The same things were measured in two ways. Each way mixes the same 8 hidden numbers, adds some noise and spreads widely along 6 directions of its own, which tell nothing about the thing.
Some things both ways: the first way, then the second way.
[-2.30 -1.49  0.25 -0.01  0.04 -0.19  1.14 -0.98 -0.25  0.98  0.05  0.93
 -0.72 -2.65 -1.11  0.27 -0.05  2.27]
[-0.57 -0.55  1.31  0.41 -1.01 -0.87  1.24 -0.28 -0.04  0.02  1.36  0.01
 -0.96  1.47  0.66 -0.37  2.27 -0.29  1.06  0.09]

[-0.08  2.70 -2.89  1.69  0.68 -0.92  1.24  0.45  1.58 -1.49  1.90  3.24
  0.42 -2.12  0.83 -2.22 -1.40  0.22]
[-0.54 -0.87  0.35  0.58 -2.02 -1.24  1.37 -0.52 -0.60  2.26  0.91  1.54
 -0.90  1.81  0.90  0.86  0.21  0.42  0.83 -1.27]

[-1.27 -2.97 -0.07  1.35  1.09  1.36  1.35 -0.52  0.58  0.55  1.26  1.86
 -0.67  0.86 -0.21  1.15  2.83  0.44]
[ 1.37  2.40  0.56 -0.91  0.25  2.51 -0.09  0.08 -0.90 -0.82 -1.22 -1.39
 -0.45  0.19 -1.31  0.21 -1.60  0.87 -0.49 -0.71]

[-0.73 -0.59  0.20 -1.94 -0.35 -1.31  1.60 -2.49  1.20  1.07  2.23 -1.90
 -0.48  0.37  1.21 -1.45 -3.51  0.69]
[ 0.27  3.55  0.85 -0.48  2.62  4.73  0.13  0.78  0.24  0.33 -1.21  0.06
 -1.10  1.74 -0.57 -0.41  0.13  0.61  0.20  0.76]

[ 1.22  0.07 -0.24 -0.92 -0.75  0.92  0.78  2.09 -0.71  0.42 -0.42  2.14
  1.55  2.05 -0.31 -2.53 -0.76 -0.92]
[-0.61 -1.19 -0.39  0.28 -1.76 -1.32  2.55 -0.88 -0.11  0.11  0.50 -0.44
 -1.20  1.74  1.06  0.29 -0.97  0.10  0.74 -0.52]

[ 0.19 -2.21  1.28 -3.12 -1.82  0.33  0.83 -0.02 -0.74  3.28 -0.51 -0.53
 -0.05  4.99 -0.25 -4.03 -1.65 -0.27]
[ 1.18  0.94 -0.14  0.36 -0.62  2.17  1.59  1.17 -1.41 -0.55 -1.99  0.63
 -1.48  2.63  0.68 -1.34  1.62  1.09  0.10 -1.93]

[ 0.29 -0.28 -1.46  0.47  0.17  0.17  1.42 -0.52  0.14 -0.44  1.72  1.45
 -1.99  2.59  0.24 -3.45 -1.38 -0.95]
[ 0.44  0.74 -1.57 -0.01 -2.38  0.58 -0.35  1.24 -1.05  0.57 -2.75 -2.17
 -1.77  5.46 -1.13 -0.66  4.04  0.51  1.88 -1.17]

[ 3.13  1.85 -2.31 -3.69 -3.48  0.82  1.85  2.49  2.64 -1.08  0.35 -1.25
  2.52 -0.23 -3.54 -3.12 -2.33  0.07]
[-1.63 -1.11 -0.93 -1.00  1.72  3.21  2.01 -0.46  0.39  0.20  1.52 -0.56
  2.07 -0.25  1.11  0.94 -3.94  1.56 -1.46  1.24]

[ 0.80  1.19  1.04  0.47 -0.08 -1.53 -0.82  2.09 -0.73 -0.86 -2.22  1.10
 -0.72 -1.32 -2.60 -0.40  0.73 -0.11]
[-1.31 -2.48 -2.53  0.09 -1.37  1.85  1.36 -0.54 -0.12  0.19 -0.77  1.31
  1.54  3.19  0.25 -0.55  1.37  1.54  0.36  1.02]

[-0.86 -3.14  1.11 -1.42  0.16  0.46  2.03 -1.23 -0.62  0.59 -1.27  3.08
 -1.21  1.04 -0.64  0.76 -1.92  0.32]
[-1.75 -2.50 -2.25  0.73 -1.64  2.72  2.19 -0.92 -1.55  1.25 -1.02  2.44
 -0.71  1.95  2.50  0.05 -0.22 -0.47 -1.41  2.63]

[-0.85 -2.28 -0.16 -0.52  0.94 -0.06  1.00 -1.27  0.09  0.39  0.52  0.70
 -1.30 -1.21  2.05 -0.75 -3.02  2.07]
[ 0.65  1.34  0.86  0.39  0.38  2.08  1.76  1.95 -2.56  0.47 -0.75 -0.72
 -1.69  1.29  1.61 -0.63  4.81  0.31  0.77 -0.47]

[-2.60 -0.82 -0.59  2.40  2.19 -0.04 -0.59  0.34 -0.05  0.86 -0.12  1.38
 -0.11 -1.85 -0.51  1.62  4.26  1.85]
[-0.20 -0.34 -0.15 -0.99 -0.53 -0.69  0.27 -0.65  0.59  0.31  0.28 -2.48
  1.22  1.00 -1.34  0.57 -1.31  2.46  0.23 -1.71]

[-2.63 -0.26  1.81 -0.04  1.21 -1.76 -3.09  1.97 -2.64  1.31  0.52 -3.42
 -1.21 -0.95  0.07 -1.81 -0.16  0.53]
[-1.07  1.16  0.32 -0.09  1.19  2.07 -0.69  0.55  1.03  0.84 -0.66 -0.57
  0.29  4.09 -1.09 -0.73  1.65  1.30  0.51  0.29]

[-0.82 -0.93  0.86  1.40  1.93 -0.09 -0.37  2.68  0.05  0.83  0.92 -1.11
  0.90 -0.48  1.29 -0.71  1.96  2.53]
[ 0.57  0.06  0.94  0.59 -0.89 -1.28  2.51  0.40 -0.86  0.38 -0.54 -0.88
 -0.59  1.74  1.25  0.46  1.83  1.42  0.55 -1.19]

[-1.06 -0.53  2.65  0.71  0.54 -1.81  0.92 -0.76 -0.09  1.90  0.50 -3.12
 -0.53 -0.64  0.65 -0.93 -0.88  1.85]
[-0.96  2.29 -0.51 -0.18  2.21  4.70  1.17  1.92  3.16  1.35 -0.82  4.23
 -1.53  2.36 -1.76 -0.88  0.46  2.21 -0.16  0.00]

[-0.63 -2.29 -1.93 -1.27 -1.67  1.48  2.37 -3.76  0.86 -0.24  2.16  1.63
 -1.42 -0.48 -2.12  0.45  0.44 -0.53]
[-1.91 -0.88 -0.26 -0.23 -0.83  0.09 -0.59 -0.87  0.86  0.71 -0.10 -2.15
 -0.69  3.07 -0.27  0.04  0.61 -0.23 -0.27  1.52]

[-0.10  0.63 -0.71 -2.53 -1.23 -1.67 -1.57 -1.06 -0.06  1.09 -0.08 -0.74
  0.10 -1.89  0.26 -1.46 -1.71  0.81]
[-0.53  0.57  0.80 -0.55  2.23  2.44  0.44 -0.41 -0.52  0.83  0.71 -1.70
  1.51  0.77  0.80  0.00  0.30  1.98  0.04 -0.48]

[-0.57 -1.84  2.03 -0.35 -0.14 -0.05 -0.48  1.32 -1.05  1.38  0.44 -0.21
  0.15 -1.06  0.88 -1.10  0.12  1.77]
[-0.18  0.94 -1.23 -1.22  0.77  3.45  1.03  0.21  1.80  0.44 -0.40 -0.40
 -0.73  0.62 -1.09  0.49  1.03  1.94  0.45 -0.23]

[ 0.99  1.93 -1.26  3.68  2.55 -0.60  2.73  0.61  2.69 -2.98  1.85  1.49
  0.58 -1.72  0.51  1.29  1.04  0.39]
[ 1.01  1.16  0.88 -0.52 -0.04 -1.43  3.11  0.79 -0.70 -0.25  1.04 -2.52
  0.40  0.46 -0.16  1.69 -1.44  1.10  1.80 -0.49]

[-0.61 -1.95 -1.81 -1.54  1.08  0.31  0.91 -0.95  1.36 -1.05 -1.50  1.88
 -0.73 -1.46  0.09  2.05 -3.57  0.66]
[-2.01 -1.60  0.60  0.67  1.47  1.75  2.95  0.62 -0.83  0.00  1.65  1.59
  0.34  0.88  2.53 -1.30 -0.10  0.30 -0.63  1.35]

[ 1.80  1.19 -0.38  0.12 -0.91  0.32 -2.28  1.91 -1.03 -0.09  0.55 -0.59
  1.66 -1.28  1.05 -1.95  0.12 -1.70]
[-0.20  0.08  1.37  0.68  0.17  1.22  1.43  1.78 -2.90  1.13 -0.12  0.34
 -1.17  1.28  2.45 -0.70  1.07  0.69 -1.80 -1.75]

[ 0.99 -2.27 -1.10 -1.27 -0.77  1.60 -0.04  1.20 -1.14 -1.53 -0.89  1.37
 -1.78 -1.05 -2.01 -1.02 -1.22  0.24]
[-1.98 -0.97 -0.16 -0.56  1.61  2.04  1.61  0.57 -0.59  1.18  1.87 -1.21
  1.76  0.48  1.19  0.81 -0.03  0.95 -0.29  1.85]

[-1.18  1.29 -2.45 -1.04 -0.76 -0.96 -0.13 -1.41  0.40  0.89 -0.02  1.53
  0.13 -0.91 -1.86 -1.04  1.14  0.52]
[-0.19 -0.28 -0.56 -1.09 -0.34  2.59 -2.26 -2.66 -2.98  1.10 -1.18 -3.69
  2.54  1.09  0.29  0.93 -3.18  0.99 -1.23 -0.14]

[-4.20 -0.27 -0.74  1.37  4.87 -0.81 -0.11  2.60 -0.30 -2.22  4.03 -0.47
 -0.53 -0.92  2.95 -0.07 -4.00 -0.47]
[ 0.14  2.72  2.66  1.12 -0.55 -1.29  0.22 -0.33 -0.03 -1.04 -0.66 -1.22
 -3.01  4.44 -0.56 -0.93  2.02 -2.68  2.79  2.19]

Other things, the second way, with their names:
q806: [ 1.62  1.33 -0.25  0.33  0.33  5.49  0.53  1.64 -4.17  1.20 -3.86  1.05
 -0.79 -0.35  1.77  0.14  4.15  2.20 -3.10 -0.62]
q784: [ 0.45  0.55 -0.68  0.00 -2.27  1.44 -0.40 -2.03 -2.82  0.45 -2.72 -2.53
 -1.86  1.75  0.83  1.22 -2.15 -1.59 -1.33  1.63]
q309: [-2.08 -1.41  0.42  0.49  1.43  0.89  3.07  0.29 -1.29  1.08  2.14  0.37
  1.27  1.13  2.76  0.47 -3.34  0.27 -0.69  1.34]
q802: [-1.21 -0.18  0.36  1.06 -0.18  1.10  1.42  0.97 -1.65  1.26  0.11  1.34
 -0.42  3.73  1.62 -0.60  0.50 -0.49  0.21  0.69]
q636: [-0.91  0.85  3.00  1.49  1.14 -0.71  1.90 -0.01 -1.46  1.23  1.25  0.09
 -0.61  2.82  2.59 -0.28  2.70 -0.57  1.70  1.02]
q513: [ 0.98  2.10  0.52  0.49 -0.45  0.96  0.61  0.29 -0.35 -0.62 -1.86  0.39
 -0.60  3.88 -1.23 -0.82  1.15  0.48  1.94 -0.07]
q332: [ 1.14 -0.10  0.06 -0.21 -0.17  0.96  2.22  0.95 -2.25 -0.52 -1.17 -2.42
 -0.51  0.12  1.42 -0.53  3.12  2.26 -0.18 -2.22]
q944: [-0.80 -0.12 -1.18  0.58 -1.51  3.02 -1.50 -1.76 -0.96  2.93 -2.85  2.22
 -1.43  3.53  0.37 -0.48  0.34  0.51 -1.01 -0.27]
q258: [-0.76 -1.85 -1.47 -0.53  0.45  1.73  2.11  2.29 -0.53  1.57  0.20  0.17
  2.10  0.90  0.14  0.08  4.73  4.24 -0.08 -1.28]
q264: [ 0.35  1.20  2.48  0.14  1.16 -0.13  0.31 -0.21 -1.46 -0.91  0.26 -3.12
  0.27  1.60  0.51 -0.92  2.11  0.56  1.19 -0.45]
q460: [-0.02 -0.58  0.19 -0.03 -1.48 -0.48  1.20  0.20 -3.08 -0.53 -0.12 -3.17
  0.15  1.67  0.98  0.02  0.12 -0.62  0.45  0.62]
q958: [ 0.48  1.65  1.15  0.42  1.06  2.21  2.35  1.80 -0.51 -1.39 -0.56  1.30
 -1.84  1.16  0.33 -1.41  0.84  0.34 -0.22 -0.03]
q473: [-1.79  0.26  0.46  0.13  0.96  1.62  0.56 -0.05  0.35  2.66  0.57  1.17
 -1.03  1.33  0.49  0.06 -1.12  0.70 -0.78  0.13]
q867: [-1.95 -1.44 -1.02 -0.36  0.78  2.26  1.70  1.97  0.53  1.93  0.81  1.06
  0.11  1.69  0.91 -0.62  1.06  2.64 -1.31 -1.56]
q678: [-1.39 -0.59  1.22  0.14  0.64 -0.85  1.57  0.49 -0.56 -0.20  0.96 -2.16
  0.69  1.95  0.54 -0.30  0.35  0.31  0.07  1.38]
q348: [-2.05 -1.42  1.18  1.68  0.20 -1.66  3.12  0.96 -1.11  1.53  0.88  0.57
  0.05  3.93  2.59 -0.51  2.85  0.19  0.97  1.54]
q608: [ 0.04  1.87  1.36  0.95  0.30  3.10 -0.63 -1.91 -1.58  0.90 -0.85  1.66
 -0.98  3.11  1.11 -0.77  0.90 -1.34  1.51  1.21]
q610: [-1.04 -0.36 -0.31 -0.16 -0.91  1.75 -0.91 -0.98 -0.36  0.03 -1.02 -0.52
 -1.25  2.34 -0.13 -0.94 -1.65 -0.46 -1.65  0.21]
q978: [-1.26  0.15  3.15  1.44  1.27 -1.15  3.06  0.42 -0.80 -0.30  2.47  0.45
 -0.68  1.92  2.56 -1.10  0.86 -1.02  1.45  1.04]
q773: [-0.44 -0.32 -0.77  0.02  1.05  3.41  3.16 -0.03 -0.87  1.59  0.54  1.75
  0.43 -0.10  2.22  0.87 -0.05  1.67  0.02  0.37]
q285: [-0.51  0.52  2.16  1.51  1.19 -0.54  2.62  1.15 -1.10  0.04 -0.03  0.57
  0.14  2.91  1.53 -1.10  2.14  0.75  0.74  0.52]
q172: [-1.81 -0.79 -0.16  0.18  0.40  0.18  1.28  0.13 -0.25  1.07 -0.21 -1.03
  0.96  3.08  0.39  0.42 -1.90  0.81 -0.66  1.48]
q280: [-0.98 -1.23 -1.92  1.17 -1.16  2.80  1.62  0.10 -3.46  2.05 -3.02  0.93
 -1.17  3.85  3.17 -0.50  0.24  0.10 -1.77  0.63]
q419: [ 0.44  2.40 -0.04 -1.70  1.06  2.74 -0.59 -0.36  3.42 -2.92  0.04 -1.29
 -0.23  1.63 -4.12 -1.22 -1.08  0.86  1.96  0.27]
q82: [-1.60  0.54  1.08  0.19  1.87  1.20 -0.61 -0.23  0.55  0.25  0.31 -0.37
  2.05  4.08 -0.87 -1.16 -0.95  1.16  0.47  0.79]
q653: [-1.42 -1.29 -0.07 -0.66  1.25  0.51  2.32  0.31 -0.62  0.74  1.33 -2.04
  1.61  0.25  1.49  0.86 -4.99  2.19 -2.33 -1.04]
q229: [-1.48 -0.05  1.86  0.69  0.97  0.50  0.42 -1.77  0.85  0.71  1.44  2.64
  1.57  2.11  0.18 -0.17 -3.71  0.34 -0.25  0.99]
q476: [ 0.80  2.01  0.62  0.27  0.39  5.19 -0.49 -0.37 -1.55  0.31 -2.21  2.24
 -2.42  0.09  0.65 -0.67  1.00 -0.19 -1.85  0.24]
q692: [-0.79  0.02 -0.42  0.02 -0.82  0.62  0.02  1.41 -0.75  1.72 -0.51 -0.49
 -0.28  4.15 -0.21 -0.18  1.17  1.10  0.33 -1.16]
q405: [-1.90 -0.60  1.47  0.32  0.57  0.40  1.35  0.47 -0.20  0.24  1.46 -0.97
 -1.87  0.78  1.65 -0.70  0.13 -0.80 -1.15  1.05]
q543: [-1.66 -1.43  0.72  0.26 -0.11 -0.86  1.27  0.06 -0.84  1.67  0.70 -1.34
  0.39  1.02  1.25  0.74 -0.24  0.87 -1.34  0.53]
q50: [-0.69  0.85  2.46  0.71 -0.07 -1.30 -0.10 -0.80  0.60 -0.15 -0.10 -0.66
 -1.21  2.15 -0.78 -0.96  2.51 -0.33  0.97  1.06]
q439: [-2.07 -1.33  0.12  0.12  0.03  0.71  0.49 -2.78  2.75 -1.40  1.90  1.31
  0.89  3.11 -0.43 -1.27 -1.93 -0.64  1.55  2.10]
q981: [-0.17 -0.42 -1.00  0.58 -1.56  2.04  0.80 -0.10 -1.10 -0.05 -2.13  1.24
 -1.42  2.33  0.19 -1.01  4.26  0.12  0.41  1.32]
q921: [ 0.88  0.11  1.80  0.49 -0.60 -2.36  4.97  2.08 -0.74 -0.08  1.75  0.72
 -1.45 -0.58  1.55  0.84 -0.10  1.26  0.20 -2.09]
q993: [-0.02  0.85 -0.59 -0.30  1.30  4.57  1.36  1.96 -0.47  1.25 -1.11  1.43
 -0.91  0.46  0.54 -0.22  3.26  2.43 -1.36 -0.73]
q302: [-0.17  0.99  2.16  0.72  0.96 -1.56  3.30  1.08  0.10  1.33  1.45 -0.26
  0.23  0.70  0.58  1.64  3.14  1.16  1.98  1.33]
q816: [ 0.05  0.41  0.12  0.37  1.19  2.39  3.74  4.35 -1.83  1.28 -0.22  1.11
 -0.78  1.31  1.92 -0.30  5.29  2.56 -0.52 -1.41]
q932: [-0.31  0.50 -0.90 -0.63 -0.03  1.67  1.38  0.26  2.80 -0.50 -0.50  2.28
 -0.11  2.03 -2.38 -0.77 -0.73  2.20  0.62 -0.61]
q844: [-0.90 -0.83  0.14  1.18 -0.57 -0.07  3.09  0.08 -0.26  0.24  0.31  2.30
 -0.09  2.53  1.02 -0.16  1.10  0.02  1.09  2.07]
q871: [ 1.22  1.54  2.49  1.21 -0.10  2.08 -0.15 -0.67 -4.90 -0.16 -0.51  0.40
  0.11  2.05  2.48 -1.13  0.43 -1.24  0.37 -0.52]
q730: [ 0.31  1.05  0.69 -0.76 -0.58  0.37  0.91  0.59 -2.09  0.58  0.35 -3.82
 -0.44  0.04  0.50  2.01  0.72 -0.41  0.19  1.23]
q573: [ 0.13 -0.35  0.89  0.82 -1.31 -1.12  1.74 -0.70 -2.80 -0.88 -0.49 -1.43
 -0.75  2.40  1.45 -0.92 -0.55 -1.12  0.98  0.47]
q760: [ 0.13  1.74 -0.08 -0.79  1.74  2.33  2.08  2.61  1.34  1.35 -0.31  0.40
  0.01  0.39 -1.30  1.26  2.05  3.43 -0.21 -0.39]
q829: [-0.56  0.61  1.25 -0.24  1.96  0.33  1.03  0.65  0.76 -0.82  1.51 -0.97
  2.38  3.26 -0.84 -1.40  0.07  2.05  2.28 -1.15]

Some of these things the first way, each followed by its name:
[ 1.45 -0.68 -0.54 -2.51 -0.99  0.27  0.91  0.37 -0.62  0.24 -1.45 -0.69
 -0.06  1.02 -0.65 -2.55 -3.70  0.38]  q978
[ 1.77 -2.80 -0.68  2.01  0.72  1.72 -2.36  0.60 -0.15 -1.29 -0.25  2.30
 -1.72 -1.70  1.47  1.20  2.14 -0.74]  q867
[-0.10 -0.15  0.26 -0.49 -0.11 -1.75 -1.32 -1.80 -0.81  0.54 -0.72  2.05
 -1.89  0.58  0.99 -1.03 -1.84 -1.59]  q871
[-1.93 -0.19 -0.64 -2.27 -0.52  1.38  1.04  4.21 -2.54  0.04  1.64 -0.59
  1.08  0.34 -1.95 -4.64 -2.90  0.81]  q730
[ 3.01 -0.77  0.26  0.73 -0.56 -0.43 -0.85  0.38 -0.27 -0.53 -0.10  1.68
 -2.12  0.33  2.03 -3.14 -1.06  0.37]  q608
[-0.90 -1.68  1.79  0.64  0.83 -0.05  0.92  1.06 -1.63  0.92 -1.67  0.75
 -0.59 -1.21 -0.94 -0.20  0.73  2.71]  q981
[-2.61 -3.35  1.19  1.61  2.55  0.11 -2.21 -1.48 -3.59  1.16 -0.88  2.85
 -2.02 -0.86  2.76  1.65  0.54 -0.49]  q473
[-0.15 -1.53  1.88 -0.10 -0.50 -0.04  0.26 -0.19 -1.77  1.35 -1.64  1.81
 -0.89  2.50 -2.06 -0.27  1.99 -1.36]  q932
[ 0.45  1.29 -1.84  0.48  0.62 -2.19 -0.40 -1.83  2.07 -1.31 -0.69 -0.04
 -2.06 -1.08 -1.07  0.63 -0.55 -0.43]  q829
[-0.57 -1.51  2.80  2.79  1.12 -0.57  0.19  0.20 -0.97  0.43  0.92 -1.76
 -0.98 -2.19  0.04  0.91  3.45  2.06]  q760
[ 2.20  3.30 -0.95  1.27  0.39 -2.37  0.03 -0.13  1.81 -2.07  1.52 -2.27
  0.31 -4.40  1.86 -1.47 -2.36  1.42]  q636
[-1.21 -0.62 -1.73 -0.33  0.04  0.76  1.15 -1.59 -0.42  0.08  0.39  0.95
  0.25 -1.58 -1.55  0.68  1.03  0.72]  q543
[-2.09 -3.23 -2.31 -2.93 -0.26  2.70  1.18  0.44 -0.04  0.39  1.11  0.41
  0.68 -0.76 -0.44 -0.46 -3.05  0.93]  q405
[-0.02 -1.47  3.86 -2.75 -1.78 -1.38 -2.19 -0.50 -4.39  2.31 -1.24 -1.22
 -0.88  1.19  0.40 -2.44 -2.99 -1.86]  q816
[-0.87 -1.52 -0.41  0.06 -0.08  1.48 -0.49  1.05 -0.88  0.66  0.49  0.79
  0.71  0.17 -1.02  0.01  1.79 -1.04]  q610
[ 4.01 -1.88  1.50  1.00 -0.76  0.14  0.11 -0.68  0.38 -0.58 -1.70  2.91
 -1.28 -0.62  1.72  0.04  0.65  0.67]  q773
[ 0.35 -0.25  2.61  0.40  0.42 -1.10  1.19  0.41 -1.89  0.04 -2.12  0.54
 -0.97  0.39 -1.72 -0.29 -0.30  0.06]  q844
[ 1.07 -1.01  0.90 -0.02 -0.49  1.81  1.38  3.24 -0.86  0.90 -0.17  0.59
  1.83  2.24 -0.69 -2.51  0.59  0.10]  q921
[ 1.02 -1.02 -2.13 -1.17 -0.05  2.10 -1.14  2.45  0.50 -0.35  0.33  0.65
  1.55  1.68 -0.58 -0.56  1.03 -1.70]  q653
[ 1.83 -1.24  0.72  2.65  2.06 -0.31  0.35 -0.86  1.03 -0.24 -0.21  0.35
 -0.71  0.33  2.84  0.92  1.17  0.64]  q280
[-1.07 -0.22  0.61  0.86  2.20 -1.99 -0.09 -2.09 -1.12 -0.65 -0.97 -0.22
 -1.94 -1.59  0.76  1.45 -1.71  0.14]  q348
[ 1.65  0.07  1.80 -0.61 -1.16  0.02 -2.79  5.03 -1.91 -0.58 -2.03 -0.04
  0.09 -0.59 -2.47 -1.68  0.95 -1.03]  q439
